The rows are grouped in 3 different ways at once. Each group adds its own fixed numbers to the row, and there is some noise. The rows also spread widely along 11 directions, which tell nothing about the answers.
Known rows, each followed by its group in each grouping:
.01, -.11, .37, -.19, -.01, .06, .04, .18, .34, .19, .33, -.01, .21, .04, -.01, -.41, .08, -.27, -.33, -.08, .01, -.01, .37, .12, .12, .08, .18 -> Z Z75 H
.28, .17, .25, -.26, .14, -.17, -.23, -.23, -.18, .12, .66, -.13, -.12, -.01, -.08, -.10, .00, -.32, .30, -.20, .20, -.06, .17, -.30, -.10, -.19, -.01 -> V Z864 L
.26, .00, .21, -.18, -.16, -.01, .26, -.14, .21, .35, -.27, -.53, .29, -.09, .10, -.73, -.05, -.08, .12, -.11, .12, -.12, -.13, .31, -.08, .32, -.05 -> C Z280 P
.10, -.29, .13, .14, .38, -.17, -.34, -.08, .12, -.01, .41, .30, .01, .14, -.23, .19, -.07, -.24, .28, -.02, -.24, .01, .14, -.03, -.08, -.26, .06 -> V Z171 P
-.05, -.13, -.40, -.19, -.12, -.08, -.13, -.05, .20, .52, .04, -.25, .14, -.03, .32, .08, -.09, -.11, .48, .36, -.27, -.17, .00, -.33, .28, .22, -.11 -> Z Z461 X
.06, -.11, .22, .23, -.17, .15, .09, .05, .13, -.19, .06, .36, -.03, .09, -.38, -.14, .20, -.18, -.20, -.41, .19, .05, .08, .15, -.30, -.02, .18 -> R Z461 L
.05, -.25, -.30, .09, -.06, -.03, -.09, -.17, .19, -.09, -.05, -.24, -.06, -.06, -.03, .25, .10, -.09, .25, -.29, .23, .35, -.01, -.37, -.21, -.12, -.03 -> R Z171 X
.23, .18, .08, -.15, .04, -.03, .12, .27, -.03, .36, .39, -.53, -.06, -.04, .10, -.05, -.06, -.22, .14, .06, -.08, -.27, .46, .08, .09, -.18, -.17 -> C Z75 H
-.09, -.19, -.37, -.15, .08, .01, .04, .15, .29, -.12, .16, -.09, -.11, .41, .34, .38, .10, -.03, .14, .14, .12, .37, .15, -.14, -.03, -.32, .01 -> C Z280 H
.23, -.21, .03, .45, -.08, -.24, -.35, -.38, .11, .13, .19, -.08, -.01, -.26, -.11, .11, -.17, -.07, .43, -.18, .13, .06, .14, -.22, -.08, .00, -.31 -> V Z864 L
.34, -.11, -.05, -.10, -.17, .18, .12, .15, -.34, .03, -.01, .58, -.18, .40, -.08, .20, -.20, -.49, .09, .32, -.06, -.01, -.31, .11, -.20, -.11, -.34 -> C Z733 H
.14, -.14, -.30, -.14, .04, -.03, -.07, .13, -.09, .34, .15, -.23, -.08, -.03, .03, .29, -.10, -.25, .33, .28, -.26, -.12, .18, -.17, .12, -.02, -.31 -> Z Z733 X
.01, .08, .05, .20, -.64, .12, -.07, .09, -.08, .26, .01, .43, -.01, .03, .11, .05, -.06, -.37, .10, .11, .14, -.15, -.05, -.18, -.04, .14, -.06 -> Z Z461 P
.34, .20, .19, .02, -.51, -.10, -.03, -.10, .09, .36, .06, -.89, .04, -.20, .11, -.22, -.15, -.11, .27, -.03, .05, .18, .08, .10, .07, .03, -.17 -> Z Z864 H
.00, -.06, .23, .09, -.16, -.01, -.28, -.16, .33, .02, .15, .23, .26, .07, -.14, -.28, .14, -.17, .08, -.18, .01, .12, -.06, -.14, -.06, .07, .44 -> Z Z171 P
-.03, -.04, .21, -.55, -.10, .06, .27, .12, .30, .24, .10, -.60, .16, .24, .28, -.54, .10, -.29, -.11, .09, -.07, .14, -.02, .29, .05, .04, .21 -> R Z280 P
.03, .46, .01, -.41, .06, .02, .09, .09, .02, .09, .32, -.19, .08, .33, -.07, -.36, .34, .06, .33, -.16, -.10, -.08, -.02, .11, -.08, -.04, .57 -> Z Z864 H
-.11, -.10, .14, -.15, -.26, .03, .14, -.06, .43, .32, -.13, .09, .44, -.01, -.03, -.77, .16, -.09, -.03, -.04, -.01, -.12, -.15, .13, -.01, .51, .27 -> R Z280 X
-.12, -.22, -.11, .26, -.61, -.16, -.15, -.18, .49, .32, -.20, -.37, .13, .06, .46, -.01, -.17, -.05, .32, .35, -.02, .33, -.15, .01, .09, .10, -.13 -> V Z280 P
.38, .05, .08, .13, .27, -.04, .26, -.23, -.19, .05, .14, .06, -.10, .03, -.22, -.15, -.15, .03, .40, -.38, .27, -.08, .02, .20, -.39, -.01, -.19 -> R Z864 H
.20, -.09, -.01, -.03, .00, -.10, -.19, -.04, .09, .29, .35, -.28, .03, -.13, .02, .17, -.14, -.24, .27, .05, -.13, -.03, .25, -.27, .15, -.08, -.18 -> Z Z461 H
.04, -.25, .35, -.23, -.09, .08, .12, .22, .21, .26, .36, -.35, -.05, .23, .30, -.17, -.26, -.54, -.26, .28, -.01, .20, .27, .27, .14, -.12, -.15 -> R Z171 P
.07, .52, .04, -.25, -.53, -.08, -.01, -.10, .00, .06, .01, -.41, .11, -.04, -.08, -.33, .41, -.02, .33, -.33, .24, .10, -.19, -.18, -.32, -.01, .46 -> V Z280 X
-.20, -.08, -.04, .09, -.07, -.16, .21, -.09, .50, .39, .15, -.43, .07, .26, .61, -.25, -.23, .24, .20, .26, .16, .24, .28, .35, .17, .09, -.09 -> V Z864 H
.17, .21, -.02, .00, -.36, -.06, -.27, .27, .03, .16, .20, -.57, .03, .02, -.26, .13, .16, -.17, .32, .04, -.51, .04, .09, .10, .11, -.21, .18 -> Z Z864 H
.26, .05, .11, -.34, -.35, .17, .37, .22, -.17, .30, -.10, -.48, -.06, -.05, .06, -.18, -.03, -.43, -.16, .02, .13, -.08, .11, .20, -.05, .09, -.35 -> Z Z461 X
.09, -.18, .24, .02, -.30, -.02, .04, -.12, .40, .02, .02, -.21, .12, .18, .05, -.34, -.05, -.10, -.08, -.05, .05, .45, -.17, .26, -.04, .05, .11 -> R Z864 H
.04, -.22, .13, .20, -.13, -.03, -.08, -.05, .43, -.10, .00, -.09, .22, -.16, -.16, -.14, .20, .00, -.17, -.41, .31, .30, .33, -.10, -.12, .03, .09 -> Z Z280 H
.39, .09, .32, .19, -.05, -.09, .17, -.36, -.03, .16, .29, -.04, -.13, .00, .19, -.15, -.38, -.05, .16, -.21, .68, .22, .21, .06, -.21, .02, -.38 -> Z Z864 H

New rows, each followed by its group in each grouping:
.35, -.24, .13, -.03, -.07, .07, .02, -.19, -.20, .09, .00, .14, -.05, -.08, -.04, .00, -.17, -.43, .02, -.13, .27, .04, -.04, -.13, -.17, .05, -.35 -> Z Z733 P
.10, -.04, .22, .20, .19, -.09, .10, -.14, .25, -.04, .37, -.24, -.11, .14, .19, -.01, -.10, .10, -.01, -.30, .43, .33, .43, .22, -.16, -.23, -.01 -> Z Z864 P
-.13, .20, -.13, .15, .02, .08, .30, .00, -.08, -.04, .21, .10, -.31, .17, .17, .07, .15, .13, .09, -.32, .68, .02, .45, .02, -.37, -.14, -.01 -> V Z733 L
-.01, -.02, -.20, -.18, -.15, -.05, -.21, .12, .25, .01, .14, -.55, .06, .08, -.03, .24, .29, -.15, .25, -.02, -.35, .18, .02, -.17, .12, -.26, .36 -> Z Z461 P
-.16, -.10, -.53, -.38, -.11, .08, .26, .18, .15, .22, -.19, -.13, .06, .23, .41, -.02, .20, -.09, .21, .23, .11, -.03, -.02, -.18, -.01, .10, -.08 -> C Z280 X
.36, .04, .67, .43, -.35, -.06, -.03, -.14, -.15, .04, .19, .22, .01, -.18, -.32, -.29, -.17, -.33, -.10, -.39, .36, -.01, .13, .29, -.33, .00, -.22 -> V Z864 P
.00, -.20, -.08, -.27, .19, .04, .18, -.12, .20, .24, .24, -.05, .00, .19, .43, -.06, -.16, -.09, .04, .10, .34, .16, .27, -.11, .08, .05, -.19 -> Z Z733 H
-.03, .26, .17, -.23, -.20, .07, .26, .04, .22, .21, .08, -.42, .18, -.05, .10, -.50, .27, .00, -.14, -.33, .33, -.03, .29, .06, -.05, .17, .29 -> Z Z461 X
-.04, .19, -.31, -.04, -.19, -.09, -.02, -.39, .30, -.08, .10, -.28, -.19, .49, .35, .01, .07, .24, .61, .00, .20, .50, -.41, -.10, -.18, -.15, .39 -> R Z864 L
.22, -.19, -.21, -.24, .19, .05, .22, .04, -.29, .31, .04, .10, -.09, .03, .09, .02, -.18, -.30, .25, .11, .05, -.27, .11, .02, -.05, .13, -.52 -> Z Z864 X
.30, -.07, .08, -.22, .16, -.01, -.12, -.03, -.10, -.07, .21, -.20, -.03, .00, -.27, .07, .14, -.31, .10, -.25, -.06, .09, .03, -.11, -.13, -.24, .10 -> Z Z733 P
-.02, -.20, -.16, .16, .06, -.02, .23, -.14, .29, -.08, -.23, -.56, -.01, -.18, -.08, -.08, .22, .16, .04, -.55, .35, .13, .34, .13, -.23, -.02, -.07 -> V Z461 L
.06, .02, -.01, .17, -.37, -.10, -.16, -.45, .44, .16, -.16, -.23, .26, -.10, .13, -.48, .06, .13, .29, -.19, .27, .13, -.19, -.20, -.02, .30, .17 -> C Z864 L
.14, .25, -.14, -.10, -.40, -.11, -.08, .08, .04, .33, .18, -.60, -.07, -.03, .18, .17, .01, -.14, .36, .18, -.03, .13, .13, -.16, -.02, -.10, -.10 -> Z Z280 X
-.01, .25, -.11, .19, -.64, -.21, -.26, -.20, .19, .29, .09, -.51, -.01, .04, .30, .05, -.05, -.01, .61, .15, -.01, .21, -.16, -.16, .01, -.09, .13 -> V Z864 P
-.21, .09, -.16, -.12, -.04, -.01, .03, .26, .28, .14, .27, .16, .06, .49, .07, -.05, .15, .01, .29, .27, -.35, .04, -.02, .16, -.01, -.05, .43 -> R Z280 H
-.25, -.15, .10, .35, -.45, -.06, .00, -.10, .49, .05, -.03, .03, .12, .05, .33, -.13, .07, .04, -.07, -.11, .43, .32, .17, .00, -.13, .07, .09 -> V Z280 P
.07, -.11, .11, -.24, -.38, .08, -.13, .04, .21, -.07, .01, -.28, .14, .06, -.20, -.12, .25, -.41, -.04, -.17, -.20, .21, -.27, -.13, -.01, -.09, .38 -> R Z461 P
-.11, -.19, -.08, -.27, .07, -.02, .20, .04, .32, .37, .10, -.37, .11, .20, .40, -.30, -.05, -.12, .15, .22, -.06, -.01, .12, .13, .09, .12, .01 -> R Z280 P
-.33, -.12, .30, .06, -.43, .13, .19, .34, .44, .17, .32, .09, .02, .31, .44, -.25, .04, -.28, -.50, .16, .32, .25, .43, .24, .05, .01, .12 -> R Z280 P
-.13, .14, -.31, .08, -.03, -.05, .21, .25, .26, .33, .05, -.87, -.06, .05, .31, .16, .10, .20, .33, .04, -.14, -.06, .48, .26, .11, -.13, .05 -> Z Z461 P
-.01, -.10, .17, -.08, -.06, .07, -.03, .03, .34, -.21, .04, .10, .15, .34, -.23, -.16, .30, -.10, -.12, -.22, -.12, .27, -.15, .23, -.10, -.12, .55 -> Z Z461 P
-.28, -.08, -.36, .40, .04, .02, .21, .02, .37, .03, -.11, .05, .00, .16, .08, .03, .13, .35, .28, -.17, .17, .10, .21, .13, -.23, .08, .17 -> R Z171 X
.21, .18, .06, -.14, -.37, .01, .21, .05, -.03, .22, .00, -.54, -.07, .02, .14, -.16, -.01, -.15, .08, -.06, .22, .16, .07, .16, -.07, .00, -.14 -> Z Z864 X
-.05, .02, -.05, .02, -.29, .14, .29, .03, .02, .25, .21, .18, -.22, .34, .48, .02, -.26, -.19, .06, .28, .41, .16, .11, .02, -.07, .00, -.24 -> R Z733 H
-.09, .03, .06, .04, -.49, .05, -.22, .20, .01, .35, .40, .40, .01, -.05, .15, .14, .00, -.46, -.07, .20, .10, -.15, .29, -.45, .16, .10, -.09 -> Z Z461 X
-.05, -.13, -.21, -.09, .05, .11, .04, .30, .18, -.17, .11, .27, -.03, .43, -.05, .20, .22, -.11, .05, .06, -.15, .13, -.01, .04, -.08, -.27, .25 -> C Z75 H
.05, -.24, -.01, -.15, -.31, .19, .25, -.01, -.04, .20, .12, .35, -.18, .28, .43, .03, -.29, -.45, -.10, .30, .39, .20, -.04, -.12, -.03, .06, -.42 -> R Z733 H
.41, .10, .08, .11, .03, -.13, -.24, -.28, -.17, .17, .38, -.18, -.08, -.21, -.28, .12, -.13, -.17, .51, -.18, -.03, -.04, .03, -.33, -.15, -.14, -.11 -> R Z733 H
-.05, -.21, .06, .37, -.06, .05, .00, .25, .23, .12, .24, .02, .05, -.14, -.10, .20, .02, -.09, -.17, -.18, .10, -.06, .65, .00, .05, -.04, -.17 -> Z Z461 H
